There are 10 hidden switches. A switch that is on adds its own fixed numbers to the row, and there is some noise. The rows also spread widely along 13 directions, which tell nothing about the answers.
Some rows, each with its switches (1 for on, 0 for off) after it:
1.36,0.50,-2.35,1.18,-2.60,-3.24,-0.66,-1.00,0.60,0.06,2.74,0.02,0.14,-1.82,1.44,-0.59,3.10,2.24,2.05,2.16,-0.97,-1.64,0.57,0.69,1.38,-0.56,4.00 | 1 0 0 0 1 1 1 0 0 0
-0.60,2.99,-0.61,-0.33,2.60,-2.62,-0.87,2.13,-1.83,0.93,-1.10,0.83,-0.33,1.27,1.73,5.44,1.58,2.01,0.11,1.88,2.02,-1.42,-2.78,1.14,4.28,0.49,-0.90 | 0 1 1 1 1 1 1 0 0 0
0.44,0.18,-0.39,-0.52,0.62,-1.64,-2.40,-0.15,1.22,0.46,4.82,1.75,0.58,0.30,-1.14,-0.28,0.27,-1.53,-1.71,4.86,2.31,-0.44,-2.60,0.44,-1.09,-1.68,0.51 | 1 0 1 1 0 0 1 0 0 0
-1.03,0.34,-3.92,2.18,-0.87,-2.06,-1.88,3.31,-2.47,0.84,-0.12,1.86,-1.37,0.40,1.23,2.02,1.83,-1.78,3.90,1.02,0.36,-4.39,1.16,2.45,4.14,-0.92,1.08 | 0 1 0 0 1 0 1 0 0 1
-0.06,-0.41,1.08,-4.18,1.02,0.07,1.15,1.30,0.24,1.54,0.06,0.28,1.51,0.19,-0.80,4.24,1.35,2.79,1.33,4.94,-1.73,-0.26,0.71,-0.72,-0.71,-0.80,-0.40 | 1 1 1 1 0 0 0 0 0 0
0.00,-2.36,-0.68,3.23,-3.27,-2.42,0.36,-2.54,1.69,0.44,0.58,2.32,-1.22,-0.16,0.25,-2.76,1.98,0.73,2.16,1.89,1.76,-2.06,0.05,1.58,1.71,-2.27,0.13 | 1 1 0 1 1 1 0 0 0 0
0.80,0.93,2.43,4.44,-1.68,-2.46,1.59,-0.12,-0.79,-0.90,-0.53,-1.46,-0.99,-1.44,-1.14,-0.20,-1.76,-1.43,0.32,0.39,-2.18,-3.28,-0.21,3.62,0.95,-2.83,1.98 | 0 1 1 0 0 0 1 0 0 0
0.42,-3.10,0.60,2.77,-0.33,-1.21,-0.82,-0.59,3.48,1.42,2.30,0.69,1.62,0.54,0.98,-1.89,1.46,1.83,-0.37,2.89,-2.43,-0.32,-1.59,-2.02,1.46,-1.71,-0.59 | 1 1 1 0 0 0 1 1 0 0
0.71,-0.83,-0.70,4.75,-2.41,-2.46,-0.99,-1.00,2.49,0.52,1.32,0.63,0.98,1.08,-1.02,-6.04,-2.58,-2.81,-1.83,2.46,0.94,-0.28,-0.82,1.42,0.70,-1.08,-0.69 | 0 1 1 0 1 1 0 0 1 0
-0.63,1.45,0.27,0.79,-2.32,-0.57,-2.12,0.86,0.83,-0.31,3.18,-2.52,0.37,-0.83,-1.13,-1.95,-0.40,-2.35,-1.52,1.24,0.01,-0.40,-0.16,2.98,-1.16,-3.03,2.21 | 1 0 0 1 0 0 0 0 1 0
3.34,2.37,-1.57,-0.41,0.35,-3.63,-2.98,2.39,-1.90,2.17,4.06,0.62,1.95,0.15,0.34,0.55,2.04,-2.08,0.14,3.72,-1.19,-2.73,-1.18,1.39,1.63,0.32,2.04 | 0 1 1 0 0 1 0 1 1 0
-0.67,-2.17,-3.50,0.62,-2.65,-1.15,-0.35,1.99,1.11,0.53,5.63,-2.33,-1.31,1.04,1.09,-1.84,2.20,-2.21,0.16,2.89,-2.95,0.17,1.69,0.62,-0.23,-3.37,2.79 | 1 0 1 1 0 0 1 1 1 0
-4.66,2.38,-2.97,3.46,-1.39,1.51,-1.09,2.12,2.38,-1.44,1.21,-1.65,1.31,2.93,-1.90,-1.08,-2.78,0.83,-3.41,2.04,2.47,2.96,0.72,1.33,-1.29,-2.24,-0.44 | 0 1 0 1 1 0 0 1 0 0
1.55,-2.65,1.07,-1.16,1.36,-2.74,1.67,1.74,-0.75,2.63,-0.34,0.77,1.31,-0.03,-1.14,3.90,-0.74,0.15,1.42,5.71,-3.05,-3.96,-0.02,-0.82,1.20,-0.76,-0.52 | 1 1 1 1 0 1 1 1 0 0
-0.21,1.66,-1.95,4.29,-4.80,-0.09,-0.33,-0.49,1.70,0.31,2.00,-0.04,2.18,0.00,0.39,-4.25,2.31,0.45,1.00,3.58,-1.20,-0.38,0.92,4.37,0.96,-2.89,1.66 | 0 1 0 0 1 0 1 1 1 0
0.94,-0.46,3.03,-1.67,1.62,-2.50,3.33,-0.45,-1.44,0.74,-3.47,1.00,-1.25,-0.27,-0.83,5.55,-0.54,1.66,1.91,2.56,-0.37,-2.68,-0.53,0.78,1.06,0.09,-1.45 | 0 1 1 0 1 1 0 0 0 0
-1.28,0.10,0.82,1.70,-0.02,1.89,-5.50,0.00,2.24,2.07,1.20,1.72,3.11,2.11,0.91,-0.83,0.12,2.24,0.95,3.40,-2.06,1.43,-0.81,-0.12,-0.08,0.43,-0.62 | 1 0 0 0 1 1 0 0 1 0
-0.22,-1.44,-0.08,0.02,-3.45,0.43,-1.84,0.46,2.29,1.65,3.99,0.20,0.75,0.39,-0.28,-3.20,1.12,-3.09,1.31,4.09,-0.63,-0.97,0.40,2.87,-0.61,-3.88,0.87 | 1 1 0 1 1 0 1 1 1 0
1.01,3.58,-1.10,4.17,-2.59,-0.58,-6.26,1.32,1.93,1.63,1.47,1.36,4.93,0.98,0.65,-4.67,-0.61,0.87,0.81,1.45,-2.07,1.18,1.06,1.67,1.33,2.24,3.17 | 0 0 0 0 0 1 0 1 1 0
-1.32,2.56,-1.56,-2.89,0.64,1.05,-2.12,4.67,-1.82,1.40,0.82,-0.96,2.38,2.11,-1.65,4.75,-1.77,0.77,1.88,4.01,-3.11,-0.10,2.85,0.28,-1.78,0.17,1.37 | 1 1 0 0 0 1 0 1 0 0
-1.80,0.13,-0.17,0.95,-0.63,-0.29,-0.79,1.03,2.91,0.85,-2.28,0.59,2.48,1.75,0.39,-2.68,-0.01,0.90,-2.00,1.87,2.93,1.46,-1.48,0.58,2.54,-0.21,-4.22 | 1 0 1 0 0 1 0 1 0 0
-1.20,3.40,1.38,-0.41,1.65,-2.35,-0.65,-0.62,0.49,-0.78,1.01,0.94,-0.73,1.39,-1.71,3.43,-0.69,0.83,-2.05,3.23,4.33,0.84,-4.17,2.24,-0.22,-2.33,-1.83 | 1 1 1 0 0 0 1 0 1 0
1.15,1.96,1.49,3.66,-3.57,-2.34,0.03,-2.72,3.30,-0.88,2.53,0.52,-0.17,-1.00,0.81,-0.66,3.48,3.52,2.16,1.05,-1.22,0.74,-0.54,3.24,1.44,-2.61,3.88 | 0 1 0 1 0 0 1 1 1 1
0.18,-0.12,-4.97,3.05,-2.12,-4.30,1.43,-0.84,-0.86,-0.72,4.72,1.43,-3.86,1.89,-0.14,-0.19,2.73,-0.48,1.16,2.68,0.90,-0.49,-0.31,1.63,0.91,-3.06,2.46 | 1 1 1 1 0 0 1 0 0 0
-1.11,1.88,1.12,3.29,-0.54,-1.49,-0.36,2.75,-0.05,-0.49,-3.56,-1.88,0.36,0.77,-0.81,2.92,-2.59,1.31,1.66,0.09,-4.05,-1.84,1.77,1.82,1.22,-0.37,1.61 | 1 1 1 0 1 0 0 0 0 1
-1.13,-0.76,2.47,-0.97,1.03,-1.23,-1.66,3.10,1.92,1.62,-2.79,0.36,1.31,0.98,-0.82,-0.22,-3.82,-3.66,-1.60,1.67,2.26,-1.33,-1.62,0.99,1.93,-0.30,-3.12 | 1 0 1 1 1 0 1 1 0 0
-0.18,-1.76,-1.97,5.99,-0.34,-1.81,-0.71,-1.16,-1.87,1.06,4.57,-0.08,-2.01,1.28,0.14,1.91,3.27,0.43,-0.06,3.79,-2.83,-3.58,-2.53,1.43,0.63,-4.53,0.70 | 1 1 0 1 1 0 0 0 1 0

New rows, each followed by its switches (1 for on, 0 for off):
1.56,-0.46,3.16,-2.18,0.67,-1.45,0.68,0.09,3.14,2.06,-2.16,0.38,3.22,0.05,-0.47,0.74,-0.21,1.70,-0.88,4.00,0.07,0.03,-2.19,-0.46,2.04,0.37,-2.81 | 1 1 1 1 1 1 0 0 0 1
-0.75,3.66,0.31,0.81,1.08,-3.85,-4.05,1.84,0.64,0.30,-1.66,3.44,1.42,1.06,-0.35,2.43,-2.35,0.92,0.93,2.06,3.62,-0.49,-0.83,1.73,2.55,2.35,1.11 | 0 0 1 1 0 1 1 1 1 0
2.34,1.76,-1.09,0.28,-1.38,-4.13,-0.04,1.75,-1.10,0.85,2.11,-1.46,-0.11,0.27,-1.46,-1.73,-2.20,-4.93,-1.60,2.55,0.28,-1.94,-0.31,2.85,0.52,-0.90,1.80 | 0 1 1 1 1 1 0 0 1 0
1.72,0.97,0.16,1.14,-3.09,-1.61,0.50,0.91,0.28,1.40,0.66,-1.03,0.90,0.13,-1.26,-3.13,-1.09,-4.26,-0.51,2.42,-0.70,-1.47,-0.49,4.25,0.77,-2.13,0.47 | 1 0 0 1 1 0 1 1 0 0
-0.10,-0.85,-0.49,5.52,-0.34,-2.27,-0.96,-3.00,1.31,0.96,0.81,3.44,0.62,1.25,0.00,0.72,1.51,3.63,0.31,4.21,0.64,-1.09,-2.24,0.87,1.23,-0.63,-0.39 | 0 0 0 1 1 1 0 1 1 0
-2.52,1.56,-1.27,-1.06,-0.60,0.78,0.75,-0.56,1.55,-0.46,3.87,-0.29,-1.66,3.85,-0.89,3.38,1.64,1.93,-0.22,4.56,1.31,4.12,-1.88,1.95,-1.46,-4.05,-1.82 | 1 1 0 0 0 1 1 1 1 1
-0.43,-4.10,1.33,-4.42,1.07,-1.47,1.75,1.64,0.45,1.99,-0.08,-0.41,-1.70,0.91,-0.46,1.47,-1.52,-3.67,0.16,2.99,0.73,-1.14,-0.92,-0.71,0.95,-2.16,-3.84 | 1 1 1 0 0 1 1 0 1 0
-1.43,-1.39,-0.85,0.21,-1.53,1.18,-0.09,-0.10,2.14,0.51,1.62,0.42,3.39,-1.38,-0.29,-1.19,1.59,1.98,-0.28,6.89,0.24,-1.22,0.23,0.61,-0.22,-2.34,-0.97 | 1 0 1 0 0 1 1 0 0 0
-2.20,1.51,3.06,3.73,1.20,0.81,-4.47,2.92,-0.61,0.14,-0.38,-0.44,-0.06,1.52,-0.26,1.19,-2.82,-1.97,-0.18,-0.90,-1.34,-1.49,-0.98,2.29,0.97,-1.54,0.31 | 0 1 1 1 0 0 0 0 0 0
-2.16,1.57,-2.48,-3.58,1.99,-1.13,-2.10,3.31,-1.12,-0.25,2.26,0.72,0.15,0.88,-1.27,6.29,0.56,1.05,0.52,5.27,2.32,-1.04,0.76,-0.05,-0.92,-0.40,0.89 | 1 0 1 1 0 1 0 0 0 1
-0.16,0.07,3.51,-0.31,1.61,-2.66,-3.17,-0.03,3.15,0.07,1.87,-0.90,2.04,-1.84,-0.31,0.99,-1.91,0.34,-3.29,3.45,2.09,-1.42,-3.59,-0.49,0.39,-0.98,0.37 | 1 0 1 1 1 1 1 0 1 0
0.99,4.61,0.82,2.83,-2.17,-1.55,-1.50,-0.59,2.07,-0.72,2.79,-1.13,3.36,-0.67,-2.02,-1.70,-1.30,1.16,-2.73,3.17,1.07,0.29,-1.12,2.89,-1.23,-1.29,2.80 | 0 1 0 1 1 1 0 1 0 0
-0.71,-0.87,-1.72,1.51,-0.71,0.64,-3.32,5.09,-0.30,1.96,1.05,-1.37,1.82,0.38,0.97,-1.29,-0.50,-4.34,0.55,0.67,-2.61,-2.42,1.07,1.21,2.78,-1.00,0.25 | 0 0 0 0 0 0 1 1 0 1
0.59,5.61,-2.33,0.74,-1.91,-0.39,-2.56,0.67,0.72,0.75,3.66,0.68,1.49,3.12,1.55,-0.41,5.05,2.46,0.30,2.92,-0.16,2.80,-1.57,3.39,1.13,-0.91,1.71 | 1 1 1 1 1 0 0 1 0 0
-0.65,-0.06,4.13,0.66,1.52,-2.93,-1.49,-0.48,1.60,-0.11,-2.79,2.31,0.79,-1.32,-2.64,3.29,-3.37,2.37,0.69,1.00,2.26,-2.51,-0.93,-0.49,0.23,-0.02,0.12 | 1 1 0 1 0 0 0 0 0 0
-1.67,-0.76,0.93,5.82,-0.46,-2.20,0.69,-1.94,2.06,-0.31,0.00,2.53,0.19,0.92,-1.30,1.91,1.69,2.89,-0.22,5.56,1.53,-2.30,-3.28,2.86,1.87,-4.29,-2.14 | 1 1 1 1 0 0 1 1 1 1
-0.93,1.23,-1.46,-0.43,-1.89,0.92,2.00,-1.22,3.30,0.01,0.94,0.49,1.86,1.99,-0.15,-1.57,0.20,3.69,-0.60,4.82,0.16,5.21,0.56,0.45,-0.51,0.03,-0.21 | 0 0 1 1 0 1 1 0 0 0
2.24,-0.68,-1.23,3.76,-4.05,-3.25,3.53,-1.70,0.12,1.09,-0.36,-1.00,-0.96,-0.10,1.49,-2.71,3.51,0.47,1.28,0.74,-2.01,-1.48,-0.07,3.00,3.51,-2.02,0.24 | 0 1 0 0 1 1 0 1 1 0
-0.83,1.45,-0.05,2.08,-0.86,-1.91,-4.34,0.74,0.15,0.66,0.22,3.77,-0.69,1.39,1.60,2.57,2.08,1.95,5.34,2.11,-1.29,-1.70,0.89,2.34,1.43,0.30,2.67 | 1 0 1 0 1 0 1 1 1 0
-2.95,0.84,-1.01,-0.08,-0.23,-0.67,-3.35,2.27,-0.60,-0.42,1.89,0.92,-3.16,1.38,1.55,2.17,2.09,-1.33,2.22,-0.02,2.57,-1.24,0.42,2.50,1.28,-2.11,1.12 | 0 1 1 1 1 0 0 0 1 0
1.47,-0.12,2.56,3.97,-1.15,-2.83,-0.65,-0.15,1.74,0.54,1.23,-1.77,3.41,-2.76,-1.52,-0.94,-1.50,0.66,-1.97,3.23,-1.67,-3.95,-1.79,1.12,1.16,-2.58,1.67 | 1 1 0 1 0 1 1 1 0 0
1.66,-2.93,-0.57,-1.76,0.35,-1.31,3.36,-1.01,1.99,2.37,2.67,-1.49,0.69,0.12,0.53,0.69,1.66,1.53,-1.75,4.43,-2.34,1.28,-1.72,-2.26,0.73,-1.55,-0.99 | 0 1 0 1 1 0 1 0 1 0
-2.94,-2.33,0.47,-0.61,-1.43,-0.33,0.64,-0.14,0.69,-0.78,0.02,1.96,-3.59,0.96,-1.95,2.83,-2.02,-1.21,3.68,2.61,1.72,-0.85,1.89,2.08,-1.31,-2.82,0.20 | 1 0 0 1 0 1 1 0 0 1
0.00,-1.51,-1.12,1.36,-1.19,-0.80,0.26,-0.61,-0.39,1.14,3.07,0.13,-0.11,-0.10,-0.35,0.24,1.22,-0.85,-0.04,5.05,-0.42,-2.36,-1.22,1.76,0.09,-2.98,0.16 | 1 0 0 1 1 1 1 0 0 0
0.68,-0.84,-1.44,1.51,-0.64,-2.36,-0.17,-0.50,1.20,1.07,1.49,2.16,1.66,0.85,-3.46,-0.51,-3.07,-0.05,-0.20,5.30,0.03,-1.13,0.58,-0.65,-1.99,-0.51,0.84 | 1 1 0 1 1 0 0 0 0 0
0.47,-0.60,-2.32,-1.15,-0.89,-0.75,-3.01,2.02,-1.14,2.25,3.00,1.00,-1.73,2.16,2.58,-0.26,3.07,-2.26,2.88,-0.13,-1.12,0.16,0.67,0.78,2.10,0.10,0.92 | 0 0 0 0 0 1 0 1 1 0
0.38,0.99,2.74,-3.49,-1.40,-2.25,2.51,-0.03,2.71,-0.30,-2.96,-1.72,0.80,-2.62,-0.53,0.87,-0.76,2.31,0.10,0.02,1.17,0.85,0.46,0.64,1.22,-0.17,0.92 | 1 0 0 1 0 0 1 0 0 0
-1.88,1.73,-0.71,1.90,1.73,-0.44,-2.05,0.62,0.64,0.08,1.95,-0.29,2.30,0.41,-0.06,3.92,1.02,4.29,-2.08,4.08,0.59,-0.22,-2.80,-0.40,0.44,-1.37,-0.53 | 1 0 0 0 0 1 1 1 0 0
-2.77,-0.81,0.75,1.27,-1.35,-0.06,-4.52,0.48,1.95,-1.60,4.76,1.20,-1.43,-0.74,-0.11,1.29,0.49,-0.72,3.00,3.14,0.99,-2.69,0.90,1.78,-1.52,-3.69,3.08 | 1 1 1 0 1 1 1 0 0 1
0.05,-3.43,1.54,1.95,-1.84,-1.64,-0.45,-0.80,3.05,-0.35,2.17,1.60,-0.93,-0.42,-1.58,0.10,-1.16,0.07,3.05,3.09,-2.98,-1.17,3.07,0.21,-2.17,-1.27,3.62 | 0 0 1 1 0 0 0 1 1 1
-2.14,-1.23,2.58,5.17,0.51,0.52,-4.40,1.06,0.76,1.19,0.01,1.47,0.50,1.35,0.10,1.35,-0.96,0.65,1.63,0.51,-2.44,-2.23,-0.42,0.95,1.27,-1.72,0.34 | 0 1 0 1 0 0 0 1 1 0
0.44,-0.32,1.81,3.09,-0.61,-0.62,2.80,-0.56,-2.52,0.72,0.49,-0.51,-2.87,1.89,-0.45,2.98,-0.41,-1.20,1.89,3.20,-4.18,-2.07,-0.79,3.94,0.33,-3.15,0.22 | 0 1 1 1 1 1 1 0 0 0
-2.45,3.09,-0.20,1.97,-0.87,-1.68,-1.04,0.39,1.59,-1.85,0.44,-0.10,-1.33,1.80,-1.20,-1.65,-2.47,-1.94,-3.02,0.32,6.31,1.39,-1.89,3.17,0.50,-1.90,-1.13 | 0 1 1 1 1 1 0 0 0 0
0.39,0.65,3.44,1.96,-0.79,-0.20,-2.43,-0.48,0.20,0.60,0.95,2.06,-0.79,0.27,0.08,-0.42,1.01,-1.34,2.21,0.61,-0.09,-1.75,-1.09,3.28,0.80,-1.99,0.88 | 0 1 1 1 0 0 0 0 0 0
1.02,4.07,-1.88,1.96,0.35,-1.09,-1.39,-0.12,1.60,1.15,2.43,1.54,3.97,2.68,-0.58,-0.22,-0.78,3.11,-2.13,6.16,-0.16,3.01,-2.19,0.39,0.40,1.14,0.54 | 0 1 1 1 1 1 1 0 0 0
-1.57,0.67,-2.01,0.24,0.27,-1.64,-6.47,4.72,-0.82,1.41,2.79,-0.12,0.06,0.84,2.32,-0.02,0.74,-3.10,1.47,0.43,0.07,-2.46,-0.23,0.75,3.33,-0.83,1.33 | 1 1 1 0 0 1 1 0 1 0
4.50,2.36,4.84,-0.40,-1.99,-3.14,2.13,-1.73,0.57,0.64,-1.33,-0.17,1.27,-3.26,0.22,-0.17,1.43,0.54,1.68,1.57,-1.87,-2.66,-1.23,3.78,1.87,-0.52,2.23 | 0 1 1 0 1 0 1 0 0 0
-2.00,-1.32,-1.86,2.71,2.07,-4.21,-3.00,2.99,-1.86,0.54,1.09,0.45,-1.47,0.74,-1.40,4.58,-3.76,-1.18,0.62,1.94,-0.06,-4.25,-0.12,-1.17,1.24,-1.10,1.64 | 1 1 0 1 0 1 1 0 1 0
-1.98,5.32,-0.29,-0.77,-0.93,1.86,-1.92,0.48,2.82,-1.03,2.28,0.79,4.58,0.38,-2.16,0.91,-0.45,4.10,-1.18,5.28,2.48,3.22,0.13,1.78,-2.61,-0.92,1.19 | 0 1 0 0 0 0 1 1 0 0
-1.00,0.00,0.33,-0.61,-2.58,0.45,2.36,-0.67,-0.23,0.23,-0.41,0.23,-1.50,1.41,-1.32,2.53,-0.52,1.92,3.81,3.52,-2.54,0.62,3.37,2.68,-1.86,-1.51,1.82 | 0 1 0 1 1 1 0 0 1 0
-2.26,-0.27,2.61,2.04,-1.56,1.16,-3.58,0.36,2.69,-0.70,0.66,-0.97,-0.37,-1.76,3.23,-0.35,2.35,0.98,1.68,-1.79,0.05,-1.01,-0.77,1.89,3.02,-2.00,1.24 | 0 0 0 0 1 1 1 0 0 1
0.00,0.27,-1.19,-0.87,-0.73,-2.65,3.30,0.98,-1.33,1.49,-5.63,1.60,-1.44,2.51,-1.48,2.21,-2.20,-0.10,2.28,1.15,0.54,-0.17,1.35,1.81,1.89,1.23,-2.06 | 1 0 0 1 1 0 0 0 0 0
-1.65,-1.56,4.39,-1.64,-0.53,0.02,-2.87,1.19,3.46,0.19,-1.25,0.45,1.73,-2.37,-0.78,2.89,-1.80,1.05,3.18,2.58,-1.24,-2.64,1.80,0.59,-0.63,-1.00,1.73 | 1 0 0 0 1 0 1 1 1 1
-4.11,-1.17,-1.11,0.65,0.66,-0.72,-1.81,1.96,3.08,-1.01,0.57,-0.33,-0.47,0.90,0.84,-0.75,-0.35,0.08,-3.25,-0.01,5.65,1.04,-1.05,-1.07,1.93,-1.32,-2.25 | 0 0 1 1 0 1 0 1 0 0
-0.10,-0.47,-2.13,0.29,-3.28,-2.03,2.60,-1.16,-0.14,-0.49,4.26,-2.09,-3.39,0.60,-0.42,-0.95,1.73,-1.85,0.26,2.18,0.05,0.41,-0.23,2.71,-0.53,-4.67,0.96 | 1 1 0 0 0 1 1 0 1 0
0.45,0.71,0.03,1.47,0.53,-3.03,-0.80,-1.96,2.25,1.48,-2.13,3.52,1.97,0.74,0.64,-0.92,1.26,3.69,-0.77,1.72,4.48,0.93,-3.38,-0.67,4.04,1.47,-3.41 | 0 1 0 0 0 1 0 0 1 0
-1.01,0.57,-0.62,2.39,-0.46,-2.23,0.05,0.14,0.47,-0.48,0.08,0.84,2.00,-1.77,-1.55,0.26,-1.41,0.03,-1.88,5.68,3.44,-3.52,-0.95,2.13,0.76,-1.39,0.00 | 0 0 1 1 1 1 1 0 0 0
-0.17,0.31,-3.45,2.37,-0.09,-1.77,-1.52,0.87,0.48,0.93,1.91,1.69,3.31,-0.65,0.62,1.01,3.70,3.92,0.07,5.66,-0.81,-2.04,0.52,-0.59,1.22,0.18,1.38 | 0 0 1 0 0 0 0 1 1 0
